Every row belongs to one group in each of 4 separate groupings. Each group adds its own fixed numbers to the row, and there is some noise. The rows also spread widely along 16 directions, which tell nothing about the answers.
(in the rows, 128 means zero)
Known rows, each followed by its group in each grouping:
[114 125 125  86 105  91 120 154 126 144 116 106 182 107 132 155 203 169
 129 165 130 194 126 158 112 156  91  75  83 127]
Z_32 Z_274 (3) rurim
[ 99 114 160  79 105 134 130 124 142 106 119 102 101 163 140 141 160 132
 118 165 130 100  88 103  86  94 142 124 133  91]
Z_94 Z_225 (1) Dit
[138 102 155 123 132 144 137  95 109 135 127  76 133 117 138 129  93  93
 148  88  86  99  94 119  39 113 147 157 141 149]
Z_854 Z_358 (3) rurim
[195 105  88 220 124 171 180  89 147 113 117 102 132 135  90 213 142 167
  88 174 106 132 103 110 104 107 172 142 124 201]
Z_32 Z_225 (1) Dit
[102 124 179 132 115 138 127 137 136 133 128 148 154 114 110 105 100 102
 160  98 103 127 128 183 175 159  89 114 191 106]
Z_747 Z_200 (2) Seno
[116 115 153 134  86 163 134 120 165 136 158 146 123 121 119 100  94  94
 102 119 106  82 122 155 170 126 100 119 184 109]
Z_94 Z_91 (2) Pef
[142 130 161 163 159 169  98 133 112 163 137 130 121 123 115 133 122 143
 162  90 114 163 122 100 157 165 125 150 118 160]
Z_478 Z_65 (0) muni
[109 158 124  72  98  76 104 127  75  85 100 100 113 152 143 134 109  92
 163  93 112  89 132 128  76 122 129 135 105 107]
Z_854 Z_91 (0) Pef
[112 102 117 110 117 124 101 152 127 134 153  80 148 107 154  88  96  89
 113 139 138 105 161 136 100 127 127 121 156  94]
Z_478 Z_358 (0) Mot
[ 89 130 138 107 175  65  95 128 136 121 157 147 103 153 128 100 154 114
 130 133 171 133 126 124 112 139 112 106  97  83]
Z_747 Z_200 (2) muni
[148  83 108 132 200  73 138 144 160 107 149 162 162  98 146 114 120 134
 128 172 173 187 127 197 150 132 110 135 144  57]
Z_94 Z_274 (2) Seno
[ 75 149 184  84 111 136 119 216  75 150 125 155 121 112 176 143 180 172
 119 134 112 145 156  99 121 189 121 138 101 130]
Z_94 Z_65 (2) Mot
[132 127 129 115 131  95  91 112  94 143 133  86 176 147 151 125 143 120
 128 124 131 144  90 111  94 179 108 132 110 124]
Z_747 Z_91 (2) Dit
[151 148 155 161 142 165 108  89 167 151 127 168 122 157 127 146 136 161
 167 122  93 164 133 118 200  95 154 127 120 133]
Z_32 Z_358 (2) rurim
[181  98 119 116 123 139 129 153 168  98 132 130  86  91 114  99 176 178
  67 169 151 130  91 118 167 131  55 116  89 118]
Z_32 Z_91 (3) Pef
[102 112 147 128  78  85 131 111 130 120 161 119  96 137 128  90 110  67
  94 104  97  61 149 124  85 167  78  99 111 126]
Z_478 Z_225 (2) Seno
[174 103 111 179  98 143 113  99 155 140 116  93 152 144  82 115 116 117
 165 113 104 160 142 173 186 139  47 124 118 135]
Z_32 Z_91 (2) Mot
[124 151 128 101 157 196 113 143 128 140 113 134 160 112 152 182 126 177
 152 134 115 148  95 127 157  69 193 149 156 139]
Z_32 Z_65 (3) Mot
[111 108 126 158  86 143 146  87 151 115 135 120 124 172 104 194 155 130
 128 172  85  97 100 126 120  87 129 102 142 131]
Z_747 Z_274 (2) Pef
[100 117 101  93 135 140 121 146  95 142 127  79 151 152 138 141 121 108
 155 113 134 132 107 135 112 124 122 164 114 123]
Z_32 Z_225 (1) rurim
[118 128 128  89 164 106  94 131 112  86 119 122 143 144 158 172 138 151
 177 163 133 162  97 139 125  95 151 134 136  76]
Z_478 Z_225 (3) Pef
[113 112 126 150 174 146  91 105 127 156 171 126 129 147 131 141 123 117
 139 135 143 136  88 110 149 123 137 147 132 102]
Z_854 Z_65 (0) Pef
[108 158 116 134 110 116 112 129 136  85 130 123 112 122  96 127 106 113
  90 138 137  69 136 126 158 121 130 103 153 116]
Z_32 Z_91 (3) Seno
[160 112  90 221 158 167 136 118 123 107 135  98 120 116  67 195 116 141
 115 149 114 127 129 117 138 124 142 139 138 177]
Z_478 Z_358 (3) Dit
[149 165 130 147 137  63  95 162 101  76  99 122 162 103 137 127 109 138
 152 139 146 159 216 156 119 149 162 101 163 104]
Z_747 Z_358 (2) muni
[103 126 125  72 159 121 126 138 104 129 114  93 148 130 136 113 105  96
 146 102 159 126  87 140 104 128 135 161 144 107]
Z_32 Z_200 (1) Seno
[148 129 146 101 131 133 143 121 130 135  94 134 127 146 141 106 155 150
 147 142 143 168  92 123 157 138 109 158 117 116]
Z_747 Z_91 (3) Pef
[133 125 114 142 148 116 132 125 106 144 137 143 175 111 138 141 104 127
 140 106 113 156 116 165 142 170 115 146 117 145]
Z_478 Z_91 (3) Mot
[119  86 151 125  86 130 181 140 138 120 133  80 158 113 125 164 166 133
  71 185 127 113  93 136  56 148 141 114 179 138]
Z_32 Z_358 (2) muni
[124 136 164 111 109 174 115 142 110 150 114 110 102 118 135  95  89 101
 183  58  68 116 178 122 113 110 114 152 115 151]
Z_94 Z_274 (3) rurim
[170 146  74 124 150  79 140 149 139  91 108 136 139 104 145  93  99 129
  90 152 190 134 173 154 126 118 165 133 153 110]
Z_747 Z_200 (2) muni
[ 68 112 166 113 153 114 150 196 123  99 146 131 118  94 146 115 110  98
 126 161 153 100 201 157  70 113 193 118 199  82]
Z_747 Z_358 (1) muni
[135 118  64  91 100 122 120 150  97 126 146 110 186 108 150 173 140 146
  95 130 111 121  79 155 119 129 105 120  99 140]
Z_32 Z_65 (0) Pef
[145 108  88 143 145 135 125 164 111  97 144 134 180 115 184 119  63 125
 102 159 134 108 128 164 179 134 154 184 199  78]
Z_747 Z_91 (2) rurim
[118 186 128 130 101 128 115 104 118 132 120 155 113 178 154 124 121 127
 104 141 136 103 154  79 178 124 185 141 127 126]
Z_32 Z_358 (1) Pef
[ 95 166  99 162 187  66 137 113 163 128 161 195 115 122 118 134 123 120
 104 154 175 149 189 150 128 101 194  93 113 113]
Z_94 Z_225 (3) rurim
[117 135 110 111 167 108 139 133 146  90 119 127 116 122 121 136 132 133
  99 166 181 116 104 123 123  97 172 133 149 100]
Z_32 Z_274 (0) Mot
[164 103  66 155 150  88 151 153 111 120 144 144 157  99 138 146 132 139
  97 144 140 156 142 177 124 176 100 141  89 137]
Z_854 Z_91 (2) Dit
[101 116 177 131 152 169 125 131 129 189 140 125  69 128  84 106 165 109
 178  86 123 158 135 110 124 149  73 136  76 157]
Z_854 Z_91 (3) Pef
[168 117 118 148 141 126 156 102 146 134 133 156 123 101 133 139 115 142
 103 111 106 123 117 125 103 124 144 127  89 176]
Z_478 Z_274 (1) Mot
[103 130 130 162 144 116 108 125 106  92 143 144 113 161 127 179 112 118
 157 144 105 118 147 137 136 112 145 143 149  97]
Z_94 Z_200 (2) Pef
[183 114 116 151 139 195 124 155 135 168 142 117 164  53 121 155 142 191
 109 109 100 157 109 124 111 128 126 114 111 209]
Z_747 Z_225 (3) muni

New rows. What belongs after each?
[153 106 131 184 117 144 101 106 159 130 141 109 102 140 115 112 111 116
 131 139 105 117 180 115 134 107 108 124 125 119]
Z_94 Z_274 (2) Mot
[144  97 112 119 120 123 107 155 129 142 159  98 165  81 151 124 148 141
  75 153 131 140 124 136  78 149 112  98 120 126]
Z_94 Z_200 (0) Dit
[ 83 123 141 105 155 123  98 156 101 115 133 101 102 144 120 144 133 111
 165 119 128 113 143 116 106 111 123 136 105 101]
Z_32 Z_65 (1) Seno
[125 108 136 167 107 169 139  99 153 137 163 134 119 127  98 140  92  95
 128  99  84  91 118 153 134 105 109 126 163 145]
Z_94 Z_225 (2) Pef
[137 141  90 111 182 113  87 133 111 104 127 119 132 108 137 152 105 136
 158 109 129 134 125 135 114  86 150 135 100 118]
Z_854 Z_274 (3) rurim
[ 72 146 145 141 134 142 117 126 134 142 121  92 136 150  95 141 132 102
 136 158 166 130 148 123 129 122 168 116 179 115]
Z_32 Z_200 (1) Mot
[ 61 133 167  94  99 181 136 127 115 196 153  90 102 162 138 122 167  95
  90 127 129  94  97  58  78 153 154 138 123 161]
Z_32 Z_200 (0) Dit
[197 172 132 139  75 105 158  97 144 119  70 119 123 123 124 100 114 129
 126 108 118 140 190 124  98 119 174 112 122 177]
Z_32 Z_358 (0) muni
[176 119 159 176 208 114  65 113 137  77 134 114 111 102 121 119 107 153
 138 147 157 143 105 100 145 135 130 139 157  81]
Z_854 Z_225 (3) Seno
[148 126  98 136 110 119 108 129  89  66 110  88 125 162 136 149  87 123
 119 135 117  79  97 108 154 142 109 172 149 106]
Z_478 Z_225 (2) Seno
[ 86 142 148 155 202  26 100  97  96  76 145 121 140 134  88 188 153 109
 165 143 152 160 113 148  62 154 145  95 119 102]
Z_32 Z_91 (3) Pef
[ 88 136 135 131 114 125 136 131 134 137 144 140 131 132 126 140 147 133
  97 160 130 108 131 118 129 134 141 101 136 125]
Z_747 Z_225 (3) Seno
[ 92  98 233 190 151 171 132 143 112 175 179 173 141 107 154 120 106 115
 154 102  65 131 147 133 132 197 139 148 167 137]
Z_747 Z_91 (1) rurim
[157 124  89 169 180  89 144 166 116  86 116 131 132  93 127 135 111 141
 125 160 158 155 181 155 114 127 165 141 135 116]
Z_747 Z_91 (0) rurim
[135 147 114 195 151 159 126 135  92  90 133 119 104 111  91 164  73 104
 129 101 111  90 148 120 134 123 166 158 172 164]
Z_32 Z_200 (0) Pef
[124 131  90 136 109 114 132 100 126 115 112 124 133 187 152 154 121 131
 131 176 129 115 132 126 151 103 157 157 120  97]
Z_854 Z_91 (3) Mot
[106 107 191 127 139 147 133 137 148 108 149 141  85 114 138 106 115  98
 133 123  98  86 143 126  91 112 139 122 167 108]
Z_747 Z_274 (2) Dit
[127 104 137 134 109 158 131 120 149 150 136  99 178 109 113 144 138 138
  98 145 128 131  76 146 132 143 113 110 161 139]
Z_32 Z_200 (1) Mot
[144 152 172 178 167 107 123 100 149 111 136 161 135  88 106 136 130 149
 107 127 136 145 115 128 126 156 157  98 150 148]
Z_32 Z_225 (3) Mot
[118 158 152 136 141  92  99 105 124  87  99 123  87 190  95 167 162 143
 183 133 125 144 136 104 136 110 137 120  99 112]
Z_32 Z_358 (2) muni
[115 140 143  94 147 128  97 126 136 168 140 154 149 133 145 115 147 151
 119 120 148 154  79 112 182 156 106 134 114 109]
Z_94 Z_274 (2) Seno
[145 144 105 128 123  96 115 147  99 131  99  97 158 120 144  81 121 126
 115 139 165 154 168 128 131 175 111 141 123 123]
Z_747 Z_200 (3) Mot
[ 61 158 110  90 145 102 131 143 101 141 125 125 164 136 107 141 116  93
 152 103 161 129 113 163 134 144 133 128 155 118]
Z_747 Z_225 (2) Seno
[ 92 129 154 145 149  86 122 158 104 100 143 140 103 114 101  96 118  99
 134 107 136 109 159 143 130 181  77 122 124 107]
Z_747 Z_225 (3) Seno
[109  95 136 145 141 103 108 102 107 149 184 127 164 143 162 168 156 137
 103 150  94 124  78 112  96 168 115 124  86 125]
Z_32 Z_91 (3) Seno
[109 139 105  95 112 105 125 145 113 128 117 118 119 134 142 134 138 125
 139 125 114 132 172 131  95 106 126 121  78 129]
Z_94 Z_274 (3) rurim
[136 105 106 103 133 100 172 108 137 123 117 144 119 152 144 124 140 119
 137 150 138 144 112 158 117 106 121 154 100 102]
Z_854 Z_358 (3) Pef
[137 143 137 120 167 156  91 125 129 147 133 125 137 125 142 121 119 146
 129 117 141 141 100  95 161 126 153 148 125 129]
Z_32 Z_274 (1) rurim
[ 82 142 110  94 103 143 169 143 108 164 146 154 164 114 156 130 104 111
  76 113 123  91 100 142 140 161 150 147 143 156]
Z_478 Z_358 (3) Mot
[113 118 122 130 125 149 127  76 140 207 149 108 137 170 133  99 118  90
 136 101 128 137 108 102 129 134 127 147  99 148]
Z_478 Z_358 (0) Mot
[149 128 145 175 189 147 142 136 172 114 136 124  84 107 112 105 112 120
 109 162 185 137 174 109 114  97 200 142 188 123]
Z_32 Z_225 (2) muni
[108 157 138 139 149 134 122 131 116 123 124 139  67 128 117 163 141 136
 153 113  89 102 182  85  70  74 174 110  76 163]
Z_747 Z_65 (3) Seno
[179 116 116 115 123 161 124 168  89 103 109  98 140  96 178 154 120 172
 130 124  76 128 134 113 102 113 142 170 108 150]
Z_32 Z_358 (3) rurim
[121  45 112 194 177 127 142  93 163 123 145  62 155 157  88 208 152 107
 188 214 131 193 129 178  71  76 145 115 166  92]
Z_478 Z_65 (2) Dit
[ 68 166 126 102 104 135  92 204  79 106 104 108 141 120 102 165 139 146
 151 130 125 130 161 143 172 146 105 118 140 113]
Z_94 Z_65 (3) rurim
[166 136 141 125 181 147  88 159  98 115 118  95 111 100 167 123 100 138
 162 103 121 131 167  89  62  91 186 163 133 138]
Z_747 Z_65 (2) muni
[100 144 132  57 140 101 117 109 162 106 143 159 131 123 172 121 111 100
 155 132 119 115 145 171  99  38 181  95 142  75]
Z_32 Z_274 (3) Pef
[128 122 149 103 135 147 141 119 166 120 124 136  65 133 113 106 144 129
 124 127 124 102 112 111 132  88 116 128 100 124]
Z_32 Z_91 (3) Seno
[119 144 112 185 144 119 184 129 149 168 130 217 124 154 115 137 152 137
 140 159 148 193 191 168 209 152 142 136 112 140]
Z_747 Z_91 (2) Pef
[134 161 181 103 135 154 114 113 156 163 130 143 128 107 168  91 124 138
  97 122 132 115 113  80 113 116 196 120 164 138]
Z_747 Z_91 (2) rurim
[129 150 149 109 147 140 126 130 119 124 114 137 130 138 156 150 135 157
 135 128 127 140  99 104 129 119 177 152 127 133]
Z_32 Z_225 (1) rurim
[116 133 193  65 138 142 154 177 146 128 125 156  64  82 145  72 145 125
 107 109 151 120 135 115  91 127 124 132 140 121]
Z_94 Z_225 (2) Pef
[165 143 116 123 161  83 152 113 146  80 109 179 130 126 142 130 127 151
 111 143 146 137  99 153 143 123 154 136 130 110]
Z_747 Z_91 (2) Dit
[146 137 122  96 129 149 181 126 134 120  73 112 107 132 110 150 122 131
 157 102 117 135 112 135  90  73 157 163 127 157]
Z_94 Z_358 (2) rurim
[127 205  79  59 100 135 127 112 130 128  74 160 138 135 128 184 144 181
 119 116 124 117  84 120 161  70 174 109  92 162]
Z_854 Z_200 (3) Seno
[ 99 150 198 131 117 177 144 163 106 147 136 174  75 112 139 155 144 146
 133  92  69 109 157  91 110 157 157 126 104 187]
Z_478 Z_225 (1) Dit
[ 83 159 112 139 176 143  55 107 141 186 153 115 159 157 111 104 126 117
 146 135 186 156 124 106 201 126 139 121 137 102]
Z_747 Z_91 (3) Mot
[154 110 168 107 121 103 111  93 185 154 140 133 117 126 157  46 141 128
  91 139 150 136 127 104 110 128 113 105 103  93]
Z_94 Z_358 (1) Mot
[152 167 162  94 146 117 128 131 102 123  95 159 132 113 168  96  95 134
 149  66 115 128 115 121 123 150 149 166 125 144]
Z_747 Z_91 (2) Mot
[162 173 151 141  79 150 119 144  83 114  80  84 144 111 159 143 128 157
 109 157 111 121 173  71  90 144 191 136 167 166]
Z_747 Z_91 (3) Pef
[162 141  84 142 116 124 131 102 125 138 108 134 133 175 137 128 119 126
 158 127 125 162 147 140 182 118 127 160  93 128]
Z_32 Z_91 (0) Pef
[139 153 134 199 163 142 109 127 148 123 125 130 133 109  96 148 120 144
 120 165 157 157 171 120 169 128 183 109 178 130]
Z_32 Z_200 (0) Seno
[137 139 115 178 131 110 118 110 138 113 130 137 124 152 129 130 104 127
 112 168 142 124 165 113 166 120 167 135 152  94]
Z_94 Z_358 (0) Seno
[153  96 127 177 164 101 125 134 153 118 155 139 150  89 122  88 103 118
 107 152 152 144 145 163 149 154 109 115 160  91]
Z_747 Z_65 (0) Seno
[112 143 114 126 142 138  90 172  96 151 139  85 138 111 156 128 138 136
  94 150 160 128 177  81  89 142 170 131 118 141]
Z_32 Z_200 (1) Mot
[148 118 175 100  99 129 162 132 144 136 113 156 160  93 180 126 117 145
 126 129  87 135 135 160  94 125 156 122 147 124]
Z_94 Z_91 (1) Seno
[113 121 134 102 127  92 118 131 122 155 151 133 179 142 182 135 173 152
 105 174 146 168 107 128 118 168 139 121 106 106]
Z_32 Z_91 (3) muni
[114 128  78 152 106 116 139 131  82 113  90  64 149 163  85 177  90  81
 198 105 100 138 170 173 112 122 113 151 132 150]
Z_478 Z_65 (2) rurim
[100 160 164 116 100 143 102 102 126 135 119 140 130 146 128 153 130 138
 145 115  93 105 105 115 144 122 144 113 129 131]
Z_854 Z_91 (3) Mot
[ 99 114 205  77 106 206 111 124 127 148 119  60 117 124 122 126 122 118
 126 105 106  73  47  68  82 103 140 145 183 130]
Z_94 Z_358 (1) Seno
[117 123 135 104 121 128 118 120 143 108 106 101  90 176 130 124 155 126
 148 175 139 135 136 109 131  95 129 128 116  88]
Z_478 Z_65 (3) Dit
[122 130  99 117 119 112 148 148 123 141 111 122 131 133 135 142 161 147
 114 156 138 144 156 126  98 117 143 114  87 144]
Z_747 Z_200 (1) rurim
[173  89 131 103 118 130 143 155 149 111  86  62 122 124 125  79 146 125
 137 165 170 177 141 148 110 132  80 148 147  91]
Z_94 Z_225 (2) Dit
[102 127 143  94 133 137 116 137 113 114 148 127 112 126 123 181 166 147
 119 120 100 101  71 105 101 114 122 117 104 139]
Z_32 Z_358 (2) Pef
[126 117 128 156 149 121 119 142 107 145 129 107 140 119 113 140 136 130
 149 125 125 150 155 125 107 146 119 124 102 143]
Z_747 Z_65 (1) Seno
[166 154  56 138 160 119  85  91 130 104 132 125 110 145 131 113  66 116
 121  96 135  77 123  95 154  68 157 148 102 124]
Z_747 Z_274 (0) Seno
[ 80 130 138 133 135 120 116 132 162 144 183 196  78 143 126 110 154 136
  89 135 120  87 145 106 165 118 121  92  74 113]
Z_747 Z_358 (1) rurim
[191 162  95 108 119 122  94 161 129  96  72  71 156 105 148 132 125 163
 139 163 162 168 192 128 119  91 179 120 154 120]
Z_32 Z_91 (2) muni
[118 118 143 143 105 176  94 147 132 123 129  86 103 133 108 134 132 125
 154 141 108 117 163 125 139 110 108 116 143 115]
Z_854 Z_225 (3) Dit
[ 87 138 131 115 134 105  84 147  96 116 157 129 122 136 144 124 101 102
 125 108 117  86 139 119 128 141 116 134 127  94]
Z_94 Z_65 (2) Seno
[105 121 143 141 133 165 123 147 129 116 157 183 115 145 135 167 125 157
 138 120  81 107 103 140 200 122 119 143 116 120]
Z_32 Z_225 (1) rurim
[138 112 125 118 157 118 120 127 160 101 134 150 111 137 152 121 136 158
 117 169 146 138 112 129 145  92 132 141 119  79]
Z_94 Z_225 (3) Mot
[ 56 159 183 151 114 188 137 104 136 173 121 129 110 184 100 102 116  93
 136 136 148 103 124  86 199 147 158 159 198 127]
Z_747 Z_274 (3) Mot
[ 94  98 176 151 115 111 161 132 151 145 128 119 163 118  94 110 142  93
 166 162 147 196 168 208 129 167  88 100 189  91]
Z_94 Z_225 (3) Pef
[ 98  97  83  82 126 107 183 147 126 105 106 105 146 148 140 166 137 112
 173 157 125 150 143 202  77  69 136 144 114 103]
Z_32 Z_225 (3) Mot
[ 79 137 117 116 131 104 124 120 126 123 159 148 103 147  99 138 144 103
 110 114 135  99 101 133 135 133 106 108 102 123]
Z_32 Z_200 (0) Pef
[155 136 154 120 146  85  88 111 118  90 127 140 140 130 170 117 114 131
 158 124 110 134 130 135 115 125 137 126 135  88]
Z_747 Z_91 (2) Pef
[130 154 118 110 105 188 103 160 139 174 124 113 171  97 115 123 149 155
 118 131 135 166 142 140 198 138 115 103 142 150]
Z_32 Z_358 (3) Dit
[ 77 134 117 170  90 153 148 121 143 148 170 168 104 131  61 163 122 109
  84  91  85  59 109 143 165 146  82 104 109 177]
Z_94 Z_91 (2) Mot
[180 118 137 135 104 103 129  55 153 117 114  95 145 145 102 121 140 122
 115 122 123 135  58 127 119 138  88 114 128 134]
Z_32 Z_358 (2) Pef
[139 109 119 144 158 131 112 134 137 147 161 140 163 103 142 144 149 161
 107 147 122 161 101 140 150 149 114 121 105 129]
Z_32 Z_91 (3) rurim
[120 123  67 137 170 134  76 214  62 122 127  68 157  89 120 153 106 132
 147 137 165 148 186 138 135 145 120 152 123 113]
Z_854 Z_65 (1) Seno
[119 132 151 137 138 119 126  89 174 148 148 166 155 114 110  80 108 111
 102 111 148 122  78 159 175 148 114 101 169 111]
Z_747 Z_200 (0) Mot
[130 142 128 148  99 119 156 109 163 153 139 150 112 126 116 173 200 168
  63 188 139 148 126  94 106 140 153  71  99 174]
Z_478 Z_225 (2) Pef
[124 104 109 149 145 152 119 135 148 134 166 128 133 125 128 177 150 139
 122 158 105 131 133 142 122  99 140 113 115 130]
Z_32 Z_91 (2) Dit
[141 135 123 113 147 178 107 119 156 154 145 136 163 110 138 150 149 169
 106 142 128 149  73 122 169 103 152 118 136 137]
Z_32 Z_358 (3) Dit
[153 148 134 164 175 119  86 123 130 111 135 133 154  82 117 152 111 152
 142 107 122 143 133 133 110 120 155 102 144 145]
Z_747 Z_225 (2) Mot
[ 95 110 141 132 138 143 128 143 124 137 139  90 137 145 114 144 141 118
 122 158 158 129 113 120 115 137 144 137 155 117]
Z_32 Z_65 (1) muni
[114 116 109 147 115  91 153  97 172 110 158 182  95 144  88 154 188 153
  74 173 124 105  89 136 147 116  83  72  73 126]
Z_747 Z_65 (3) Pef
[ 98 149 108 114 146  77 158 103  97 135 134 131 155 125 104 138 116  91
 118  74 131 121  85 152  91 165 123 135  98 166]
Z_32 Z_358 (3) rurim
[136 157 141 149 134 117 134 108 131 131 111 130 108 124 111 141 153 152
  82 144 156 121 102  77 107 148 165 120 117 156]
Z_854 Z_65 (0) Mot
[197 142 159 115 102 174 176 112 190 115  87 147  68  92 141  74 115 146
  89 131 117 101 149 100 128  76 163 133 140 157]
Z_32 Z_274 (3) Seno
[101 139 166 136  78 154 130  85 131 177 130 104 136 155 102 120 126  93
 132  85  87  97  99 109 116 155 110 118 136 169]
Z_747 Z_91 (2) rurim
[106 129  91 126 155 105 137 130 104 125 150 139 134 133 141 152 121 128
  94 129 139  95 103 113 100 130 154 142 100 137]
Z_747 Z_225 (1) Seno
[152 144 118 125 170 168 120 147 151 160 157 151 108  63 129  94 123 147
  67 106 152 125 129 100 131 121 150 126 112 164]
Z_94 Z_358 (3) Dit
[123 128 139 131 152 126 139 111 123 137 109 123 142 135 120 139 120 123
 168 122 132 159 109 150 133 134 138 155 136 124]
Z_854 Z_91 (3) rurim
[132 136  97 118 133 129 167 129 127 155 103 124 142 118  94 147 144 130
 144 123 147 180 127 163 123 123 117 135 104 161]
Z_94 Z_91 (3) Pef
[118 116 126 134 135 102 134 128 152  99 122 134 138 126  83 127 124 122
 128 135 148 133 102 177 168 133  82 119 152  91]
Z_94 Z_358 (2) Mot
[108 122 151 140 183 142 150 156  93 112 118 128  95 149 125 125 129 130
 146 129 156 143 106 110 150 166 122 205 131 121]
Z_32 Z_225 (3) Mot
[ 94 149 129 100 147 182 109 114 106 148 138 136  97 161 129 143  95 104
 167  60  87  92 102 104 136  83 146 174 105 144]
Z_94 Z_358 (3) Dit
[ 49 122 130 102 149 120 126 146 107  96 152 137 105 155 131 172 102  97
 138 135 121  64 117 129 110  91 160 148 144  84]
Z_94 Z_274 (1) Seno
[164 158 149  95 155  86 145 124 130 128  78 158 122 117 134  81 135 136
 179  85 137 199 145 161 140 144 109 140  79 133]
Z_32 Z_65 (3) rurim
[116 122 117 115  96  92 149 111 148 108 135 109 141 133 108 140 165 120
  77 164 149 117  89 143  97 146 117  86 129 123]
Z_32 Z_225 (0) Dit
[111 141 125 120 113 164 122 157 126 129 128 114 134 118  99 145 121 131
 124 114 135 112 124 137 155 127 130 124 151 148]
Z_32 Z_225 (1) muni
